The rows come from 5 hidden closed curves, with some noise, and rows from the same curve form a group. Each curve winds through 8 dimensions. The rows are also pushed far along 5 directions, which tell nothing about the answers.
Known rows, each followed by its group:
[-23   5   0  15  -7  -7   4   2  -7  -3   1   8   4 -19   7 -11  -1  -4
  12   0  12] | P
[ 42   1   9 -26   1   9   2 -17   6   8   1   2  12   7 -21 -16   4   8
 -13   1 -13] | C
[-13 -11   8   3  -4   7  -3  -3  -7   6  -4  -1  -2   1   1  13  -8  -3
  -5   2  -6] | P
[-32  15  32  17   2  -4   7  15   0  -6  -8 -19 -17 -10  34  17  13   9
   5 -13  -8] | U
[-16  -5   1   4   5   0  -7   7   4  -9   1  17   1  -7  -9  -9   5  -8
   5  -2  25] | N
[ -8  -1 -16   6  -1   5   2  -7  -3   4   0  -7   6   5   0  -4 -16  -1
   2   1  13] | P
[ -1  -2  -1  14 -27   1   9   2 -29  15   3  23  68 -15  35 -44 -20  34
  20 -23 -27] | P
[ -1 -12 -33  11 -15 -17  -8  26  15 -13  10  42  26   5 -17   3  -8  -9
  -7  25  49] | P
[ -1  10 -11   0  -6  15  22   0 -26  -4  -3   2  18 -28  18 -16   4   9
  -1  13 -14] | N
[-19  -7   3   9  11   5   6 -23 -15  -4   9   2  -1  -7  -8 -14 -12 -21
   8  -2   6] | Q
[-51   5  18  27  11  17  -8  -2  -2   5   9  10 -16  -4  26 -10  -6  -8
  31 -32   5] | Q
[ 12  -3  -8   1 -17   2   7  -2 -23  17  -2  13  19 -24 -10 -16  -5  13
  -1  11 -27] | Q
[  1   8 -20  18 -21   6  18  -5   0   8  -2   4  15 -16  31 -23 -10  12
   5  -2 -22] | U
[  2  -3 -13   1   5  15  -3 -13   0   2   2   8  -4   1  -7 -22 -14  -5
   9 -14  -4] | Q
[-40 -37 -32  32   2   8  -8  29   0 -34  12  57   7 -10   9   4  -7 -27
  -3   9  13] | U
[ 19  -8 -14  -8  -3  12   4   3 -11  -9  -9  12  18   6  -3  -6 -19   8
  -6  -7   1] | C
[ -2 -14   3  -6   2  -4   0  -9  -7  -7  -7 -14   4  -3   1  -6   1   0
  -7  -3 -18] | C
[ -4 -18 -33  14   9  24  15   0 -19 -26   3  18 -16  -7   0   9 -23 -23
 -15  14 -21] | N
[-21  29  41  -9  -2 -13   3 -26 -12  37  -8 -69  21  -5  54 -33  21  37
  40 -41 -26] | N
[-11  22  24  -8  11  -7 -10  -2  20   5   5 -17 -16   8 -10   0  17   3
   8  -9  27] | N
[ 27 -10 -46  11 -11  19  36 -10 -40 -17   3  24  45 -19  27 -31 -33   3
  -4   7 -38] | N
[ 13  14  -9 -11 -15   1   3  18   2  -3 -18  -4  13  -3   1   5  -1  23
  -7   5  23] | C
[ -3 -20 -10  -4   5  -5 -12  13  16 -16   2  13  17  12   1   3  11  -6
  -8   4  22] | N
[ 66  13 -25 -32 -33  -9  12   3 -10  30  -5   1  66  -6 -10 -19   7  42
 -16  32  -4] | N
[-32 -18  -8  23  11  18   9 -13  -9 -23   4   8 -14 -21  -1 -21 -11 -21
  -9   0 -22] | P
[-37  -6   7  14  29  20   0  -4 -20 -23   8   7 -37 -10 -21   7 -11 -27
   0  -2   1] | U
[  0   1  11   1  -1 -13   1 -12  -1  16  -3 -11  13  -3  14 -16   7   1
  20 -14   3] | N
[ 72  -5  -7 -50   6  -6 -10 -17  -2  26   8  -4  21  25 -58   1   6   6
 -17  24   2] | P
[ -6  14  18  10   9  -1   0   0  14  -1   0 -16 -20   7 -18   0  -4   5
 -10  -7  10] | P
[  1  -2  -3   7  -4   3  19 -25 -46   1 -10 -15  36  -3  27 -32 -43  11
  24 -33 -20] | C
[ -1  -7   1   6   7  11   5 -11   0 -11   5   8  -1  -2   6 -17  -6  -8
  -1 -10 -18] | C
[-19   4  10   4   1   5 -17  11  12  20   6  10  -4   2  -1   4  12   6
  13  -5  16] | Q
[ 19 -11  18 -14  10 -19  -6 -22   0   9  11 -15   4  31 -29  14 -12 -15
  -7   4   8] | N
[-24   8  17   0  24  -3 -19   1  46   8  14 -15 -48  12 -30  25  38 -26
  -7  21  46] | Q
[ 11   5 -14  -1  -2  -9  -6   4  10  -1  11   7  20  11  -6 -20  -4  10
   6  -7   9] | P
[ 35   8  11  -3  -9   5  29 -17 -11   8 -14 -19 -11 -24  -2  -6   4   8
 -23  13 -52] | U
[-20   5  25 -13   4  11 -13  15  15   2  -8   4 -13  -6 -12  18  28   1
  -7  10  40] | C
[ 16   5  -2  -6   1  -8   4 -16  -2  14   8 -17  16  20  17  -1  -5   2
  13  -7  -4] | N
[  7  13  -2  -4 -16   9   5  19  -1  -3 -16  15 -22 -25 -10  16   7   7
 -13  16   0] | P
[ 19  33  24 -17 -12  15  16  -3  -3   3 -16 -13  -4 -20  17  -9  13  28
  -5  -7 -23] | U
[ 12  10  -1   3  -8  21  24  -8  -4   1 -17 -10   1 -18  26 -11   0  11
  -7  -2 -19] | Q
[ 36  -1 -27 -26  -3   4  -7   1  14   6  -4   1  -4   3 -33   0  12   4
 -18  24   4] | Q
[ -7 -18 -13  21 -12 -13  -5  17  21  -9   4  24   2  11   4  19  -9 -13
 -11  10  15] | U
[ 28  -6 -11 -18 -10 -12  -6   1 -10   9  -6   6  28  10 -29   3 -13   7
  -6  12  28] | C
[ -9  17  36   2   4   0  13 -22  -3   5  -8 -39 -18 -13   7 -13   5   8
  -2 -13 -24] | P
[-15   0  -2   7 -26 -28 -15  33  25   3  11  27  41  12  31  15  17  11
  10   9  41] | C
[-17  -4  24  10   5  -3   2  -2  -2   2  -1  -6 -11  -1   8  16   4 -10
   1  -1   0] | Q
[  7 -10  -6   0  -5   1  15 -21 -40   7   3   2  23 -20  16 -21  -9  -2
  12  -1 -44] | P
[ 27 -11  -7  -5   0 -14   2  -1  -3  -6  -5   6  30  23  -3  -3 -21  -1
   3  -9  26] | N
[-13  -3  -1   9  -4 -11 -20   2  16  14  12   9  -3  13 -13  -4  -6  -1
  10  -8  10] | P
[-12   2   7   7   8  -5   5   3  -5 -11  -6  -7   8   2  17  -1  -2  -3
  12 -12  26] | N
[  1   0 -32  25 -17  -8  -2  41  28 -18   3  40  16  11  -2  13 -14   3
 -13  14  47] | U
[ 11   5 -21   5 -18 -10   2  14  15  10   3  11  28   5  27   1   6   9
   7   9  14] | N
[  6  -7  19 -14   9  -6   3 -20 -24  14  -2 -19  18   5  -7  -2  -3  -4
   9  -3   8] | C
[ 19   1  14 -10  -5   7  -5  -4   5  27  -3   3  16   8  -5  -4   3  15
   1  -6   4] | Q
[  9  25  42 -30   7 -10 -19 -26  10  37   0 -40 -16  17 -18  -7  16  15
  22 -25   1] | U
[ 12  -5  43 -17  25   3   1 -38  -3  15  -5 -38 -18  19 -15   4  -1 -13
   1 -18  -3] | Q
[  8  10   8  -9  -4  16  22   5 -12   4 -18 -20  -1 -35  18  -1  32  17
 -17  21 -30] | C
[  4 -15   6  -2   5 -14  -6  -5   4  -4  10   4  -1  21 -24  20 -10 -18
 -12  13  14] | N
[ 14 -31   1   1   2 -10   1 -16 -27  -3   1   7  22  12  -4  -6 -28  -9
   3 -14 -27] | C
[ 53  10 -24 -18  -9  10  12   9 -12  -4  -9  18  -4 -11 -31   3  -7  10
 -20  22 -14] | P
[-18  -9  13  17   1  -6  -1  10  11 -11  -3   5 -24  -2  -1  22   3 -14
 -11   6   1] | U
[  6 -20 -16 -13  -6  -6 -24   4  17   7   6  19  28  28   1  -1  -2  -1
   9  -7  25] | Q
[ -1  -3   0  20   1 -17   6  -8  -8  -2   8   3  32  19  14 -19 -31  -1
  22 -26  20] | U
[ 28  12  -2 -13 -21  -5  -8   8  12  21  -1   0   8  12  -5   7  -2  27
  -7   2 -17] | U
[-54  11  14  25   7  -4   0  -2   2 -12   2 -15 -25  -5  43   4   1 -13
  27 -25   4] | Q
[ 17   2   8  -9 -14 -11   0  -8 -13  14 -11  -2  19   7   6  -3 -17  10
  15 -16   5] | U
[  1   3   5   6  -6 -19 -10  10   9   6  -3   5  13  14  -2  -1 -12   5
  15 -16  36] | U
[-65  -8  26  29  20   1  -1 -22  -6 -18   3 -21 -33  -3  23  -5 -14 -28
  21 -33  -4] | P
[ 15  38  28 -23  13  16  15  -4  19  -2 -19 -43 -66 -25 -13  19  45   4
 -24  20 -12] | Q
[  6   7  -1   9   1   8  25 -14 -15  -8  -4 -17  -2 -20  24 -21  -3   6
  -3  -7 -46] | C
[ 22 -20   4  -9   3  -1  -2 -26  -1   8   7   6   7   8 -23 -12  -8 -13
  -7   1 -18] | Q
[ 17  -4   5   0   3 -18  -4 -21  11  14   6 -17  18  32  17 -13 -15   0
  19 -29  -2] | U
[  0 -15   8 -16  27  -3  -5 -41 -18  -3   8 -27   2  18 -13 -21 -14 -18
  15 -22  -7] | C
[  6   7  -5  -6  -1  -6   1   9  -3   7   0  -8   0  -9   8   4  19   7
   4   8 -11] | C

New rows, each followed by its group:
[-15  -9 -10   9   3   9  -3  14  -8 -13   4  26 -31 -24 -30  12   5 -17
 -15  25 -12] | Q
[ -2   7   5   4   7   8  13   6 -10 -12  -3 -11   1  -6  13   3   4   7
  -8   2 -12] | P
[ -8 -14  16   9   7   8  17 -24 -22 -11  -8 -10   4  -9  -1 -13 -21 -11
  -8  -9 -14] | C
[ -1  14 -20  10 -16  12   6  21  28   7  -5  10   5  -9  23   2  17  14
  -6  14  19] | Q
[ 15  -1 -13 -19  -3   7  -4   5  -5   5  -2   8   2  -6 -11   5  12   3
  -5  17  -4] | P
[ 15   9  12  -5  19  -4  -5 -11  21   4  19 -13 -14  23 -35   0   3  -3
 -15   4   4] | U
[ -5  -6  -5  20 -14  -2   3  26   6  -1  -2  26  18  -2  14  10  -1   6
  -6   7  11] | C
[-21  13  -2   6  11  23  -9  10  16   0   4  11 -39 -13 -15   2  15  -6
   1   4  10] | Q
[ 14  17  17 -14   8  17  23 -28 -35   4 -22 -41 -12 -22  -3 -19  -8  14
   1 -13 -28] | C
[-30  17  34  16  -7  -8  -1  15  10  17  -6 -13   3  -3  37  10  18  17
  17 -16  14] | C
[  3  10  20   0   8  -5  13 -15 -19  16   3 -25  -8  -7   3   4   7  -2
   7   3 -20] | Q
[ -9  -4   2   7   0  -4   1 -16 -12   2   3   6  -3 -10 -14 -14 -13 -13
  10  -3   1] | P
[ 10  13  23 -21  22  -6 -14 -17  14   7   8 -21 -12  21 -30  -9   9  -3
   8 -12  28] | N
[ -6  16  -4  -3  -5   4 -13  23  16  12   5  13 -21 -15 -20  10  28   8
  -5  22   7] | Q
[ -7   2  -2   0  -2  12   8 -11 -13   2  -7 -11  13   0  12 -11 -17   9
   4 -10   2] | P
[-14  16   5   8  13  22   8  -1  20   0  -5 -16 -38 -11  11   5  22  -7
  -4   4   4] | Q
[ 16  11 -10   1 -33 -20 -15  31  31  30  -4   7  26  12  19  10  14  35
   3   3   9] | Q
[ -2 -10  -6   8   9  18  11   0  -4 -23 -10  10 -20 -13  13  -1  -3 -14
  -5  -7 -18] | U
[  4 -12   7  -4  13 -21 -17   3  15  -4  11  10  19  27 -18  -1   0 -12
   8  -8  46] | U
[ 13  14  -7 -13  15  33  14   2  -8 -14 -10   1 -38 -23 -26   9  11  -7
 -21  21  -2] | Q
[  2  -3 -17   8  12  19   7  -6  15  -2   2   3 -19  -2  -8   1   2 -17
 -11  14  10] | Q
[ -1  27  14   3 -19 -13  -2  32  23  16  -2   0  -2  -6   8  27  29  21
  -7  21  22] | Q
[-12  16   9  13 -12  -9  -1  11   7   5  -9   0  -2   0  13   2  -9  11
  15 -14  25] | U
[ -9 -10  27  -6  29 -15 -17 -16  17  -7   8 -28 -27  37 -40  23  -5 -23
 -10  -5  29] | N
[ -4  16 -15  -1  -6   2  -9  10  13  10   5   5  -8  -6  -4  -6  11   9
   8   4   8] | Q
[-11  -5   0   1 -11 -19 -25  19  12  14  10  19  10  10 -18  12   6   3
   7   7  26] | Q
[  1  -9 -13  -2   0   0  -1  -8  -2   5   4  -8  23   2  11 -20   2   6
   5  -4 -10] | N
[  6  30   6 -12   2  11   1  16  11   7 -16 -21 -37 -12 -13  18  22  15
  -9  11  13] | Q
[-13   4   5  -9   0  -1 -10  -1  -8  13   2  -7   6  -2  14   0  10   6
  20  -8  -2] | P
[ 23  19   2  -7 -23 -24 -13   9  32  41   8  -8  41  27  29  -3  17  32
  17  -7  17] | Q
[  2  15  -8  13 -10  24  25   3 -14  -7  -8   6  -7 -30  41 -12  -1  10
   2  -6 -44] | Q
[ 34   2 -44  -8 -22  -8   4  11   5   1   1  17  18  -7 -15  -5  -1  10
 -14  30  -2] | Q
[ -3  -6   7  16  23   5   7 -27 -12  -5  19  -1 -21   4 -39 -13 -25 -22
  -6  -3 -19] | U
[  7 -12 -19  17 -12  24  20  14 -20 -11 -13  25  13 -27  22 -11 -12  12
 -14   2 -39] | C
[ 16  23  12 -12 -20 -12  -4  16   8  14  -2   0   9  -1  16   7  16  27
   5  -1 -10] | Q
[-57   1   4  16  13   5  -7  -8  -7 -10   7  -7  -3  -3  33 -15  -3 -13
  34 -28  19] | C
[ 10   0  13 -21  21  17   4 -19 -22  -7  -8 -26 -27   3 -24   6  -8  -5
 -10  -5 -23] | N
[  4  -3  21  -9   9  15   6 -22  -7  -4  -5  -4  -1   0 -14 -13  -9  -4
  -6 -10   6] | C
[  8 -17   6  -1   6  -4   3 -14   0  -4  -3  -4   3  16  -5   9 -13 -15
  -6  -3   8] | Q
[-37 -26   9  30  17 -17 -11 -26  -4   3  14  -6 -13  19  -4  -6 -30 -33
  24 -27   1] | Q
[ 38 -14 -13  -6   4  -3  15 -13 -21 -10  -6   5  29   9  -8 -14 -26  -5
  -4  -5   4] | N
[ 58 -18 -25 -26 -10   1   6 -13 -25   8  -8   4  39  15 -14  -7 -27  12
 -10   3 -22] | N
[-60  -5   3  34   0   1   1  -6 -14   2   3   0   0 -19  27 -15 -10 -12
  26 -14   9] | Q
[-16  13   9  15  -8  -1  -5  22   9  10   4   9  12  -7   1  -8   9  22
   1  -1  11] | P
[ 54   8 -36  -8 -41  15  16  32  -5   5 -15  38  33 -21  16  -4  -2  40
 -23  19 -39] | Q
[ -4  -9  -9   2   3   9  17 -10 -30 -21   0  15  -2 -26  -7  -6  -9 -20
  -5  16 -10] | C
[ -7 -22  -5  16  12  10 -11  -3   3  -4  18  39   4  21 -16   1 -27 -24
   5 -10  21] | Q
[ 39 -39 -41  -6   5   5 -11   0  20  -6   9  41  23  38 -47   8 -28 -24
 -26  21  44] | Q
[ -3   6 -27   7 -21  30  23  18 -29 -18  -8  25  11 -38  20  -6  -9  17
 -16  19 -36] | N
[-21  11  13  -6   8  30  -1  19  16 -18 -18  -3 -41 -20 -17  20  24   2
 -27  16  20] | P
[-18  37  21   6 -12  24   5  15   7  19 -10  -2 -16 -31  30 -10  27  31
  11 -10 -12] | Q
[ 1  9 -2 -4 10 10  4  0 -9  5  4 -4 -7 -2  1  6  6 -3  6  5  2] | Q
[-19  30  36  12  -3  -4   1   7   8  20  -1 -23   3  -7  12 -14  12  32
  10 -18   1] | P
[ 10  36  21 -25  19  15   0  10  18  11  -8 -32 -56 -12 -27  30  50   5
 -17  27  13] | Q
[ -4 -15 -19  17  -9  -9 -19  33  30 -22  14  57  10  20 -22   9 -15  -7
 -13   5  40] | U
[-58  -5  -4  41   5  36  18   5  -9 -20 -15   5 -27 -36  47  -6  -5 -14
   8 -13 -10] | Q
[ 26  25   5 -18 -21 -16 -10  25  12  19  -8   0  12  12  -1  20  10  29
   3   4  24] | P
[-34 -20 -38  46  -3  20  22  -2 -16 -17  13  38   5 -32  22 -21 -18 -27
   2  14 -18] | Q
[ 18  -1  32 -38  14 -11 -25 -12   5  13   0 -19 -16  27 -55  19   6   0
  -8  -1  20] | N
[ 12   4  15  -3  -2  10  17  -9  -3   6  -7 -15  -7 -22 -20  -3  13   7
 -31  25 -25] | P
[-46  -4  -5  41 -12   6  10  22 -15 -17  -2  34   1 -25  30   3 -17  -9
  12  -4  11] | C
[ 27 -22 -42  17   0  18  18  -8 -11  -4  10  31  11  -5  -2 -14 -23 -15
 -12  14 -33] | Q
[ 11 -19 -30  18  -6  10   7   8   3  -3   1  25 -10 -13 -13   3  -6 -11
 -20  22 -24] | Q
[ 19   0  -2 -20   4  16   2  -7  -7   6   2   5   7  -1   0  -4  10   2
  -1   5  -9] | Q
[-16   7  14   5   9 -12 -18   0  30  21  13 -16  -9  27  16  11  16  -3
  21 -16  21] | Q
[ 17  -2  12 -16  12 -14 -28  -2  15  12  10  -4  -7  40 -34   8 -11   1
   6 -19  15] | U
[-26 -20 -12  12   0  18  -3  -6  -7  -8  -2  18   2 -11  22 -17 -11 -11
  13 -17 -14] | Q
[-13   9  24   6  10 -11  -2 -25  17  16   4 -36 -20  14  11  -2   3  -9
  15 -18   1] | U
[ 0 24 17  1  1  5  3  1 16  1  7 -9 -9  1  1 -5  9 14 -7 -5 -5] | U
[  7  -2 -17  13 -25 -12  -6  18  12  19  -2  12  23   5  21   0  -3  20
   6  -3  -8] | Q
[ 23 -14   7   4   4   6   5 -27 -19  14  12  18  29  19  -7 -20 -35  -7
  11 -20 -12] | Q
[  6  38  16  -7 -30  11  29  -6 -24  21 -19 -18  23 -48  37 -30  16  42
   7   1 -33] | Q
